The same things were measured in two ways. Each way mixes the same 10 hidden numbers, adds some noise and spreads widely along 5 directions of its own, which tell nothing about the thing.
Some things both ways: the first way, then the second way.
-3 -4 4 13 9 5 7 -5 0 -21 -3 -13 -8 -2 -7 -9 -1 -2 -3
22 1 -21 8 11 -8 -4 41 28 -8 18 -2 42 29 12 11 10 8 20 4 0

-26 7 -24 -27 -3 23 18 1 11 -10 21 -14 13 20 -3 16 0 -4 6
-31 -26 -52 8 31 34 -9 0 -7 -23 14 -9 55 34 -25 25 -7 41 -4 -16 31

-16 14 8 -20 7 18 -20 0 -22 33 -3 5 -16 -14 -1 -5 34 21 14
12 -5 10 -5 16 23 -10 35 -3 -61 15 -38 35 8 -21 10 -11 -34 31 4 1

24 30 35 32 9 -14 1 -3 -14 -13 8 -5 7 -20 -16 -14 15 0 -24
10 -25 1 -9 -15 -12 4 15 -15 12 -15 24 -17 -9 0 -17 -11 17 3 44 27

34 1 3 18 -13 10 -12 -9 0 -2 -24 -8 -19 4 -29 0 8 -3 -16
-25 6 -59 20 0 35 -22 -3 -46 50 14 59 10 17 20 -6 -2 1 -15 -50 -9

9 -30 -9 55 34 20 -3 21 2 10 -49 -33 -6 7 -4 26 -7 7 -18
10 -17 45 29 -15 -8 34 -32 -22 -9 -42 44 -68 -15 -13 -30 -1 4 -21 56 11

2 10 31 15 -9 1 19 -7 -1 -13 -1 -13 2 -15 -14 11 -6 5 0
19 -17 -7 -1 15 0 3 -5 8 16 -23 46 11 32 -5 11 -6 21 10 35 49

36 1 -41 -1 17 4 18 7 -14 8 -18 -5 -30 4 -38 10 1 21 -26
-7 -25 29 0 5 5 9 17 -9 8 -36 0 -24 3 -19 -15 6 -9 -1 10 12

5 -8 13 36 25 4 13 7 -9 -27 -24 -36 -30 -16 -12 -10 3 1 -12
11 -38 -31 -2 35 3 21 12 -15 -25 -11 20 -19 23 -37 59 12 29 42 12 22

-9 24 49 24 6 7 -15 -32 24 -42 31 30 15 9 -9 12 0 -4 -30
12 -6 -14 -14 -3 -5 -34 -22 6 30 36 38 6 33 18 -7 31 -44 15 -23 -19

-17 2 -14 13 26 18 -7 3 19 -26 7 9 -3 13 -18 50 -13 -3 -19
-7 -9 -46 -7 9 6 -9 -2 4 -18 29 4 46 15 14 12 15 13 -16 16 29

26 -26 5 13 6 5 -36 10 13 5 -18 -10 23 17 4 24 16 -2 -32
-13 -29 15 -26 -9 -3 -5 9 -4 -29 16 -57 -2 2 -21 -6 1 3 12 -13 -33

-13 -4 -3 10 1 21 -9 20 -3 11 -8 -34 4 16 -9 -1 22 -19 4
27 -20 21 21 4 -16 17 11 9 -25 2 -14 -19 12 -18 -6 14 0 3 7 -17

6 19 10 38 18 -23 17 -3 10 -45 12 -15 8 -14 -23 26 -19 2 -30
44 18 -56 15 -1 -29 -37 -4 34 48 18 93 33 68 44 9 10 -10 4 27 59

-8 13 -33 -34 11 6 -13 6 -10 22 54 30 22 11 -46 23 18 -4 -17
-12 -14 -11 15 -7 8 15 15 -45 -19 -4 2 -46 -26 -19 5 -14 5 -9 1 -1

8 -43 0 2 14 9 -12 24 0 29 -26 9 -13 11 -29 46 -3 11 -17
-6 -23 22 -20 -3 -1 -31 -6 -16 -20 27 -17 3 13 -4 2 27 -49 9 -36 -35

-8 20 8 4 -1 -11 1 -5 -2 -19 17 15 18 -4 16 -37 0 -19 24
-19 16 -42 24 -21 9 -19 16 -20 10 17 49 35 -2 30 -19 -26 18 -9 26 14

-13 -31 -16 19 30 -23 -11 11 -5 31 -23 -30 -22 13 -18 9 20 30 -7
8 4 -9 16 -1 4 3 7 -28 -34 -4 -10 -55 9 -24 16 -11 -30 5 -16 -16

12 60 51 10 -24 -6 7 -28 -6 -41 17 -20 15 -9 26 -82 32 -15 2
12 -39 35 -11 -3 -9 27 45 33 20 -38 -22 -15 -1 -30 -41 -12 47 30 59 5

21 -3 -12 44 -17 4 -18 16 2 -2 -50 -47 -39 1 -48 24 10 -23 7
30 10 -40 23 -8 -14 -15 -11 -11 24 43 26 20 30 38 -2 19 -11 -38 -50 -22

21 4 4 21 35 20 -5 -6 -1 -28 5 45 -4 0 -10 -5 -18 -1 -38
-40 -35 -15 -17 8 23 1 8 -51 -12 1 31 -10 -24 -12 10 15 9 22 17 -2

-19 -31 24 22 -9 15 -47 38 -4 46 -29 -41 9 24 4 -18 52 -44 39
10 29 -82 49 4 3 8 45 -10 -16 37 18 24 10 26 13 0 20 -17 -9 -9

14 -6 44 29 -3 2 4 -28 11 -30 -12 13 -13 -3 -14 0 -17 12 -23
-14 -35 36 -24 -22 -1 13 1 -19 29 -19 0 -23 -24 -3 -36 5 18 -1 18 -24

23 -14 30 48 -12 14 -15 11 -12 40 -44 -29 12 10 -3 -21 8 7 -29
1 -25 -7 1 -2 20 20 33 -48 -14 -20 -11 7 -20 -17 -29 -22 37 -10 16 -12

-18 34 30 -25 -46 -29 -21 7 -9 23 22 1 7 13 -5 -62 46 -35 47
22 -28 -33 -27 31 9 9 28 -12 -47 11 -50 -16 28 -43 53 11 0 39 -24 -14

1 -5 1 25 4 9 1 -5 25 -35 -4 16 3 19 -13 24 -32 -11 -17
-27 -9 -41 0 -11 8 -16 -21 -24 33 17 49 17 7 26 -21 13 16 -26 3 6

-27 22 19 4 7 -17 18 -19 10 -53 28 1 -21 -6 -18 -17 1 -13 22
-6 -28 -13 -5 6 -7 13 -15 -13 -3 3 12 -40 7 -19 32 10 21 14 -1 3

Other things, the second way, with their names:
<44>: 5 1 17 13 -20 4 -12 8 8 22 10 16 32 1 22 -62 -2 -8 -19 19 -6
<282>: 27 -12 13 -15 -32 -33 -8 14 -3 20 7 24 -22 -10 26 -33 13 -11 2 39 -11
<170>: 3 11 2 11 -2 6 -6 -1 -17 -17 19 3 -26 5 1 21 15 -41 8 -37 -36
<336>: -1 -37 27 6 -10 -18 -14 -57 -25 9 -16 57 -65 17 -17 1 8 -28 0 7 22
<351>: -5 -16 8 8 -18 -4 -7 -14 -9 4 3 26 -7 4 -5 -13 -18 13 15 22 -3
<308>: 17 -7 35 -24 -1 -19 9 42 54 -19 -13 -24 4 8 -1 -14 21 -17 33 70 15
<127>: 9 2 -46 -6 14 6 -21 23 3 13 19 39 15 31 11 12 19 -17 35 5 3
<275>: 36 -13 37 -17 -7 -24 -22 -3 13 -35 45 -28 26 17 11 19 21 -50 16 -29 -23
<249>: -6 -3 -12 -3 20 13 7 30 8 -48 -6 -33 6 17 -25 34 -3 -7 14 12 23
<19>: 0 16 -11 31 -8 7 -12 22 -5 -7 -6 43 -3 4 8 -8 -19 -17 3 34 34
<140>: -26 2 -31 6 -6 6 -27 3 9 29 1 19 11 29 9 -5 -4 0 -9 -4 26
<223>: -2 -19 -1 1 -5 4 4 -21 -51 -4 1 14 -49 -10 -7 9 12 -21 -20 -24 -8
<109>: -6 -12 20 14 3 0 -2 -10 9 -18 14 -13 28 23 -4 17 2 4 -1 -23 -9
<139>: -18 -3 -40 4 26 18 11 40 28 -2 -28 11 22 32 -12 17 3 30 15 40 51
<350>: -53 -3 -19 3 -14 22 -41 -9 -22 19 34 19 34 2 25 -16 13 -22 -13 -32 -18
<182>: -23 3 16 24 -10 13 -7 23 -12 -25 -15 8 6 -9 1 -19 -18 -12 -2 37 18
<235>: -26 -31 21 10 -21 9 -9 -27 -59 -25 6 13 -24 -23 -17 -11 -20 -2 -10 -6 -14
<240>: -16 -4 16 27 -4 -3 48 -4 -10 10 -55 46 -96 -20 -9 -8 22 7 -23 58 19
<196>: 0 -9 -25 -2 2 0 -21 29 11 -17 45 -22 88 28 20 8 6 18 5 -26 -19
<388>: 12 -19 -11 3 -8 -1 -5 -25 -57 -6 -12 32 -88 10 -35 25 -22 -11 25 -18 -11
<260>: 19 3 13 3 -22 -24 -17 -12 -1 -2 14 1 -24 9 12 -6 -1 -31 -19 1 10
<79>: 35 -34 -42 -22 22 -9 -15 20 -17 -24 51 -40 18 26 -17 38 29 -10 20 -57 -26
<91>: 24 -43 54 -16 -4 -15 23 -11 -9 15 -32 19 -62 -1 -25 -15 14 0 28 20 -20
<261>: 0 -2 -13 17 -12 -3 9 24 -18 26 -36 44 -60 -4 -5 -26 -10 3 -5 44 22
<406>: 10 -30 -18 5 4 0 -4 12 -31 9 19 47 28 -3 14 -1 13 15 -2 10 15
<5>: 3 -6 -11 8 -10 -2 0 22 -7 36 -32 47 -40 12 -6 -22 -12 10 24 37 5
<356>: -7 16 -38 8 11 31 24 45 -22 -36 -14 -31 -8 -3 -19 22 -19 16 4 1 -5
<359>: -5 -4 -22 11 14 20 -4 4 3 13 -4 26 24 32 -1 16 0 9 3 -14 19
<355>: -16 -12 38 10 2 20 26 -16 -28 6 -47 -4 -57 3 -33 10 -13 2 -5 -20 -9
<161>: -10 -17 6 -21 14 2 -14 20 20 -14 -17 -12 13 31 -15 16 9 -16 26 23 26
<93>: -11 -2 -66 5 11 28 13 33 -40 17 -22 38 -15 -6 -5 15 -16 27 -10 17 47
<134>: -37 -12 43 6 -4 24 -11 0 -27 -18 -5 -29 -4 -6 -20 -5 -7 -29 -10 -42 -20
<364>: 5 -30 2 -21 10 14 -8 -2 -14 -10 -9 5 12 18 -18 -13 0 -4 19 21 5
<419>: 4 -18 26 17 1 2 -4 19 16 31 -21 31 13 19 -1 -35 1 3 6 23 13
<328>: 3 -15 13 -19 -24 -4 -27 -4 -12 27 2 35 1 8 9 -32 -10 -12 23 24 -4

Some of these things the first way, each followed by its name:
21 -13 -34 -20 -10 17 -6 14 -3 -13 -14 10 -22 -11 -35 43 -26 -1 -20 => <91>
-6 21 -1 -24 -8 -16 -6 7 -19 25 13 5 -29 -7 -46 -2 30 5 15 => <93>
4 -11 8 17 7 -28 5 0 0 -16 -17 -16 -8 1 9 -28 -5 14 -14 => <5>
-20 11 16 17 -10 -6 34 -28 11 -47 10 5 -4 1 1 -36 -31 -9 20 => <196>
1 24 23 31 21 25 26 -8 -10 -26 27 16 2 -18 -42 13 -22 0 -41 => <406>
25 20 -28 15 24 -7 15 -7 4 -37 -15 -13 -13 13 17 -45 11 -5 2 => <139>
18 -37 -9 13 38 14 -14 30 -17 43 -54 -27 -17 -3 13 9 32 20 5 => <182>
-5 41 13 -15 -23 3 38 -6 -17 -14 1 -16 -24 -13 -3 -56 14 -13 43 => <419>
42 -23 -8 28 34 24 -16 1 12 -19 -37 5 -16 11 -4 24 5 6 -30 => <350>
22 -5 62 52 5 -36 -24 -3 -9 17 -6 -32 28 -7 -6 -22 38 9 -28 => <388>
-17 20 31 -21 -36 3 -4 2 2 16 17 26 31 12 9 -14 -2 -11 14 => <364>
-13 -1 35 28 15 -8 6 -16 1 13 22 15 -3 11 -54 20 4 15 -20 => <223>
52 -23 -40 1 -3 5 -6 -9 -4 7 -46 -18 -33 -2 -29 15 10 13 1 => <355>
-6 6 -25 -7 22 -11 3 -1 -7 2 -10 -10 -34 1 -9 -14 24 15 24 => <249>
-48 4 47 2 4 -10 24 -28 12 -30 39 10 22 -5 11 -7 -17 10 8 => <351>
-4 -14 -15 4 10 13 25 -18 11 -35 -6 -9 -14 -2 -10 13 -18 1 16 => <109>
8 21 -49 -28 -19 28 -11 15 -3 -5 -22 0 -29 -4 -14 16 -2 -13 18 => <44>
